The groups are shells around one centre, one inside the other: the same stretched ball of 7 dimensions in 6 sizes.
(in the rows, 128 means zero)
Known rows, each followed by its group:
[145 145 140 134 104 140 141 120 102 124 168 136 136 156 127 147 127 154
 178  92 105 136 134 166 121 120  53] => (2)
[118 111 120 128  89 116 133 136 106 113 123 111 106 120 102 139 153 112
 152 137 128 141 109 113 126 144 114] => (2)
[154 154 128 135 123 111 133 108 172 154 195 152 188 191 136 134 146 191
 174  74  96 146 129 192 137 150  42] => (3)
[121 139 126 160  99 151 133 119 146 112 100 144 148 146 127  69 135  98
 128 137  96 112 126 142 157 152 117] => (3)
[167 164 116 109 136  38 161 136 136 152 193 158 152 162 146 176 186 176
 178  76 181 195 146 177 101 136  43] => (5)
[125  90  95 139 110 127 112 150 116 108 108 102 108 123 121 125 131  87
 112 145 151 102  95  93 138 131 164] => (2)
[132 139  94 107 159  46 131 154 180 141 104 159 157 135 160 101 188 112
  99 145 196 164 125 115 136 152 172] => (4)
[113 142 143 121 118 165 122 123 135 125 118 147 156 145 136  99 122 141
 147 131  80 123 127 136 148 126 121] => (1)
[106 101 160  92 122 184  94 140  60  93  93 101  72  99 127 117  98  94
 126 158 117 105 107  84 114 104 178] => (4)
[112 123 160 138 106 231  99 112 104 105 115 123 135 146 129  86  73 125
 142 130  43  74 116 134 151 112 124] => (5)
[128 156 142  83 146  88 128 127 160 154 158 159 168 153 145 136 166 184
 162 111 124 179 132 151 122 142 100] => (5)
[ 89 121 141 137  99 191 108 119 145 110  77 132 147 131 119  59 116 104
 122 165  56  97 109 111 168 146 161] => (0)
[107 129 152  99 128 175  97 114 156 142 145 136 173 158 131 114 113 184
 157 123  50 121 110 137 149 132 122] => (4)
[114 117 143  89 132 114 104 131 134 128 124 122 122 127 126 118 150 135
 134 141 127 147 107 113 121 150 148] => (4)
[168 154 123 105 161  90 123 124 165 166 214 156 189 192 163 163 143 212
 168  63 135 154 132 186 120 124  59] => (0)
[124 121  98 167  83 128 147 138 121 107 105 126 129 132 114 111 144  89
 136 137 126 116 118 122 150 138 115] => (3)
[147 127 128 124 119 146 117 120 127 141 193 125 158 173 130 164 115 187
 176  81  93 122 115 163 128 117  65] => (2)
[116  95 111  69 166 100  91 168 118 126 104 114 107 106 151 141 141 115
  99 159 186 134  97  66 117 112 220] => (4)
[133 101 103  84 154  80 101 155 140 143 152 115 132 135 141 165 153 152
 127 125 173 146  97 102 117 127 160] => (5)
[133  88 116 112 116 114 112 152  73 102 124  89  69 108 118 155 134  90
 127 137 176 123  99  91 104 121 151] => (3)
[125 111 144 165  77 199 117 113  86  89 116 104 101 137 106  94  96  87
 142 128  77  81 111 135 139 134 102] => (1)
[119 129  92 110 127  52 142 154 163 139 111 145 149 125 132 130 193 124
 128 147 173 173 118 107 136 152 149] => (1)
[ 99 109 131 123  89 140 130 144  84  93  73 111  82  93 106 109 143  72
 130 171 129 129 112  84 129 134 161] => (5)
[158 121 146 118 112 126 125 126  66 111 177 105  85 140 122 168 124 133
 169  90 146 134 121 150  90 119  66] => (0)
[131 109 140 105 120 144 102 125 112 128 165 107 122 145 119 152 121 159
 159 110 105 125 103 132 118 129 106] => (1)
[117 131 124 170  73 159 140 113 140 114 118 132 150 150 105  92 134 114
 153 128  71 112 119 148 160 155  86] => (0)
[108  77 130 100 118 175  86 148  78 103 112  85  86 109 118 143  98 110
 125 152 118  94  87  74 124 106 182] => (4)
[146 152 137  78 162  77 119 126 167 165 190 155 175 169 154 154 162 206
 165  89 136 177 128 164 115 139  87] => (5)
[125 136  95 158 117 126 129 127 193 139 122 154 195 168 138  86 145 135
 125 126 100 114 117 145 174 151 123] => (3)
[134 121  94 113 153  92 119 159 144 130 113 139 143 134 159 123 148 115
 106 137 179 130 116 106 136 120 174] => (2)
[166 126 108 139 122  99 129 128 132 138 194 124 145 172 133 163 140 159
 160  77 146 132 117 167 119 132  62] => (1)
[131 120 152 119 103 163 112 114 103 121 164 112 122 149 113 142 114 155
 171 105  83 121 112 147 121 131  80] => (1)
[ 99  92 144  98 103 144 104 140  82  99  93  93  72  94 103 123 134  91
 131 166 127 127  96  78 116 137 171] => (4)
[121 100 131 132 101 135 113 134  95  94  96  99  78 111 110 101 136  68
 116 152 143 114 103 101 122 149 152] => (0)
[164 116 108 147 103 109 138 135  90 118 179 109 110 152 122 174 133 131
 163  86 156 126 117 151 110 120  63] => (5)
[ 86  98 135 119 102 169 104 140 105  93  54 109  94  95 113  78 125  66
 105 187 108 105 100  71 145 138 201] => (2)
[137 118 118 117 106 110 134 140  97 126 162 115 117 136 117 176 144 148
 170 108 138 146 115 130 114 120  88] => (2)
[155 151 136 136 142 141 114 108 168 144 176 152 183 190 154 104 120 170
 146  83  97 117 129 186 141 139  76] => (4)
[123 138 133 129 101 135 142 133 100 113 119 135 122 128 124 126 139 118
 155 129 119 138 131 131 129 123 104] => (3)
[138 161 138 106 148 107 127 123 164 147 152 165 176 164 156 112 150 168
 148 106 120 155 138 163 133 138  99] => (0)
[147 131 103 109 131  38 144 149 133 135 146 134 122 132 133 154 191 126
 141 117 200 179 123 129 107 149 110] => (2)
[120 136  89 128 135  96 130 144 191 148 119 158 192 154 148 109 160 145
 124 135 129 138 118 125 164 140 147] => (1)
[ 99 112 134 120  86 154 125 131 107 114 114 114 119 119 100 132 135 128
 160 146  86 131 108 107 138 134 124] => (0)
[144  96 134 111 119 126 106 138  70 104 146  90  70 122 120 154 124 105
 138 119 162 120 103 113  96 123 124] => (3)
[145 151 133 169 105 163 132 105 151 125 149 150 172 180 136  86 117 137
 150  96  77 104 133 183 154 143  65] => (0)
[113  91 149 134 103 235  85 124  77  93 114  93 102 131 119 108  62 107
 131 137  64  58  96 107 141 102 149] => (5)
[114 121 158 132 100 218  99 104 124 122 148 120 153 161 117 109  85 163
 164 114  27  89 108 148 151 125  95] => (5)
[157 159 109 138 133  87 151 134 147 137 154 162 165 164 154 127 157 142
 147  96 155 150 143 167 131 130  80] => (3)
[161 153 105 150 133 102 144 133 146 133 152 157 164 168 158 119 143 132
 137  94 153 130 140 167 136 126  86] => (5)
[101 140 137 109 127 166 115 128 156 137 114 153 179 147 141 100 122 160
 144 139  67 124 122 126 160 123 141] => (0)
[147 112 106 105 157 107 102 148 138 138 156 124 142 151 154 148 130 147
 123 111 161 122 107 122 125 115 146] => (3)
[118 127 134 104 154 166  88 125 171 143 135 143 182 163 155  98 108 167
 124 126  81 105 109 131 156 125 156] => (4)
[118 111 129 124 118 146 102 124 147 124 125 119 139 144 122 102 129 127
 128 135 100 113 101 123 144 150 140] => (1)
[128 117 118 107 113 101 125 135 132 139 163 120 139 143 115 166 155 165
 166 113 124 154 107 129 123 139  99] => (2)
[102 132 144 100 125 146 112 127 145 130 112 140 150 134 131 102 136 144
 140 145  89 136 117 119 143 138 145] => (1)
[119 118  92  89 138  37 131 161 159 143 119 135 138 119 133 148 198 132
 126 148 190 181 109  95 125 151 164] => (0)
[ 91 118 132  99 124 157 103 134 153 132 103 134 158 131 128 106 130 147
 134 156  79 124 105 100 155 132 169] => (1)
[144 104 103 110 132  74 124 159  95 113 126 108  86 114 133 154 157  93
 120 132 207 142 109  99 103 126 151] => (2)
[171 144 116 161 100 104 156 125  98 118 176 132 122 161 129 151 142 126
 167  78 153 136 137 177 113 128  36] => (4)
[118  98  94 162 100 141 115 140 140 105  87 113 127 131 119  85 131  72
 100 155 128  90  97 101 159 148 167] => (3)

New rows. What belongs after each?
[142 164 129 143 118 143 142 115 155 143 166 165 191 181 145 120 128 177
 171  88  82 132 141 183 149 125  56] => (5)
[144 134 114  75 167  66 116 147 156 161 178 144 164 155 157 172 162 191
 150 101 166 170 119 135 114 123 120] => (1)
[147 114 147 132  99 155 116 116  83 112 174 101 101 150 112 152 112 139
 169  94 107 115 112 153 109 128  66] => (2)
[129  91 133 108 121 160  89 130 105 122 158  93 113 142 118 153 105 147
 146 116 106 103  91 116 122 121 128] => (4)
[128  86 125 140  81 152 116 134  67  94 129  81  71 117  95 147 119  91
 146 131 127 105  96 106 116 130 116] => (4)
[166 154 110 131 134  89 144 127 152 154 200 154 180 184 149 164 149 189
 173  68 137 152 136 184 126 125  46] => (1)
[131  93 130 175  76 210 109 119  76  85 121  88  92 138 104 107  81  80
 135 125  84  60 100 125 141 123 111] => (0)
[133 103 117 118 141 129  93 137 137 121 124 113 125 140 140 109 126 111
 106 134 144 106  99 112 132 137 165] => (2)
[101 117 118  79 157 136  98 155 147 137 102 139 156 125 154 121 128 146
 116 157 124 127 108  85 146 108 202] => (4)
[163 150 120  75 176  41 127 144 150 161 190 153 155 160 166 172 174 186
 152  86 194 185 133 155  98 127  99] => (0)
[154 135  91 116 138  40 139 140 174 158 181 144 169 165 139 163 186 171
 152  94 174 174 119 153 124 152  87] => (3)
[135 128 123 150 105 161 118 112 155 137 167 132 175 177 124 123 116 167
 161  97  67 106 112 163 154 137  76] => (1)
[103  82 141 123  97 219  87 133  74  95 108  85  93 117 109 124  76 107
 134 149  73  71  89  88 138 104 162] => (4)
[173 147 129 129 146 112 122 118 142 142 196 143 160 185 156 139 129 170
 154  69 137 130 131 186 118 129  61] => (3)
[106 119  94  85 142  71 127 167 148 139 100 140 143 112 141 142 176 130
 122 160 172 165 112  80 135 127 188] => (3)
[102 134 152  87 134 158 110 134 121 125 107 141 138 125 140 111 124 143
 141 147  95 134 122 110 135 117 156] => (5)
[148 125  97 138 131  85 135 151 122 114 115 132 116 131 146 117 155  85
 110 129 193 131 123 121 125 132 141] => (2)
[139 140 100 156 111  99 139 123 181 139 142 149 178 168 131 103 161 136
 138 112 120 134 121 158 155 162  93] => (2)
[150 144 128 151 107 159 137 120 114 125 169 139 155 170 137 138 109 155
 170  85  95 112 133 172 136 110  56] => (5)
[ 96 103 103 124  99 117 128 154 120 107  69 118 109  99 113 109 156  79
 116 177 142 131 104  74 145 140 184] => (2)
[107 105 103 113 141 152  95 149 156 130 101 129 160 137 146 107 118 129
 106 153 113  99  98  91 161 117 196] => (5)
[141 130 126 120 108  83 138 128 125 131 160 126 124 143 116 149 168 141
 163 108 145 163 120 146 113 153  79] => (3)
[131 138 126  96 131  68 138 143 123 130 130 139 119 124 135 139 177 128
 144 130 172 176 128 124 109 142 122] => (2)
[ 96 102 130 154  87 216 105 127 111  96  79 112 125 126 113  79  91  88
 121 160  60  69 101 100 166 124 162] => (1)
[ 96 123 119  90 140 132 111 151 148 134  93 143 156 122 144 114 140 138
 123 161 117 135 113  89 150 119 189] => (2)
[121  83 144 158  76 213 100 122  54  73 102  76  61 116  98 102  81  61
 127 143  93  63  95 105 128 124 135] => (5)
[143 121  94 101 146  36 135 164 125 128 123 130 109 117 145 148 186 103
 116 135 226 169 119 104 107 137 155] => (3)
[110 124 159  93 132 175  97 126 113 122 123 126 130 133 135 114 108 146
 143 136  86 118 114 118 130 118 145] => (2)
[105 132 121 166  90 175 126 116 164 116  91 143 169 150 120  60 125 106
 127 148  61  98 117 134 178 153 129] => (0)
[160 128 104 133 143  86 121 136 150 134 155 135 145 161 150 124 149 128
 122 102 171 130 119 149 126 141 113] => (1)
[150 152  98 140 142  93 140 139 165 141 141 163 177 165 161 114 152 138
 129 107 153 136 135 155 145 130 110] => (3)
[107 103 144  83 151 162  84 149  99 108  87 115 100 107 147 105 107 101
 102 163 135 107 104  78 124 108 211] => (5)
[110 128 107  86 139  53 137 165 133 126  83 142 116  98 140 124 191  99
 115 168 197 179 122  82 121 140 186] => (4)
[140 154 137 161  96 143 140 102 153 129 154 149 168 175 123  96 137 145
 164  98  77 127 133 184 147 156  51] => (4)
[114 125 123 121 139 168  98 129 166 135 118 142 178 157 149  91 110 146
 120 135  83  99 110 124 163 125 159] => (2)
[133 153 112 141 137 139 128 128 178 142 133 167 199 172 159  94 129 153
 133 114  99 118 132 156 164 127 116] => (5)
[130 113 112 160  97 132 131 137 106  94  91 116  99 122 121  91 137  59
 112 146 148 106 115 114 136 142 140] => (1)
[129 121 121 120 135 143 101 124 167 143 154 132 173 167 139 119 123 166
 138 113  94 114 106 140 149 137 124] => (1)
[ 99 127 120 124 106 146 120 126 171 139 121 141 179 148 119 109 141 158
 150 140  67 130 109 124 165 145 129] => (3)
[126  95 131 128  98 163 114 141  59  93 119  91  74 112 113 143 108  91
 139 136 131 102 104 100 115 110 135] => (2)
[110 124 118 142 113 154 126 145 115  97  61 136 119 114 138  72 126  64
 101 167 131 103 122  97 152 125 180] => (4)
[139 121 149 128 128 167 100 118 110 110 133 118 116 147 138  98 104 113
 126 118 112  98 114 140 126 131 124] => (2)
[120  85 121 139  79 146 120 141  64  88 109  82  64 104  95 139 126  74
 137 146 138 108  96  92 118 130 135] => (4)
[158 139 128  70 174  62 118 147 127 150 179 141 135 148 163 172 159 174
 147  95 191 173 127 141  94 118 114] => (0)
[124 111 138 160  93 198 116 128  74  80  89 109  89 122 123  83  91  61
 118 144 105  73 115 116 138 117 140] => (0)
[106 139 119  77 157  95 114 145 183 156 120 160 183 140 153 120 163 171
 132 144 125 163 118 112 146 135 168] => (3)
[119  94 131 141 109 212  93 134  83  93 104  99 103 128 128 105  75  91
 117 142  94  62 100 102 142 102 161] => (0)
[131 136 102  99 148  47 131 148 173 147 128 150 155 138 146 126 189 137
 124 133 179 174 120 122 129 154 145] => (1)
[165 128 125  98 154  76 124 149  90 121 158 124  95 133 155 159 147 121
 133 102 209 151 127 133  87 115 117] => (4)
[136 104 104 139 101 100 129 141 111 112 130 106 103 128 113 138 153  98
 134 129 160 130 105 116 123 145 121] => (1)
[107 126 153 109 126 171  99 119 139 122 112 131 143 139 132  88 117 135
 132 142  78 115 112 124 144 139 147] => (3)
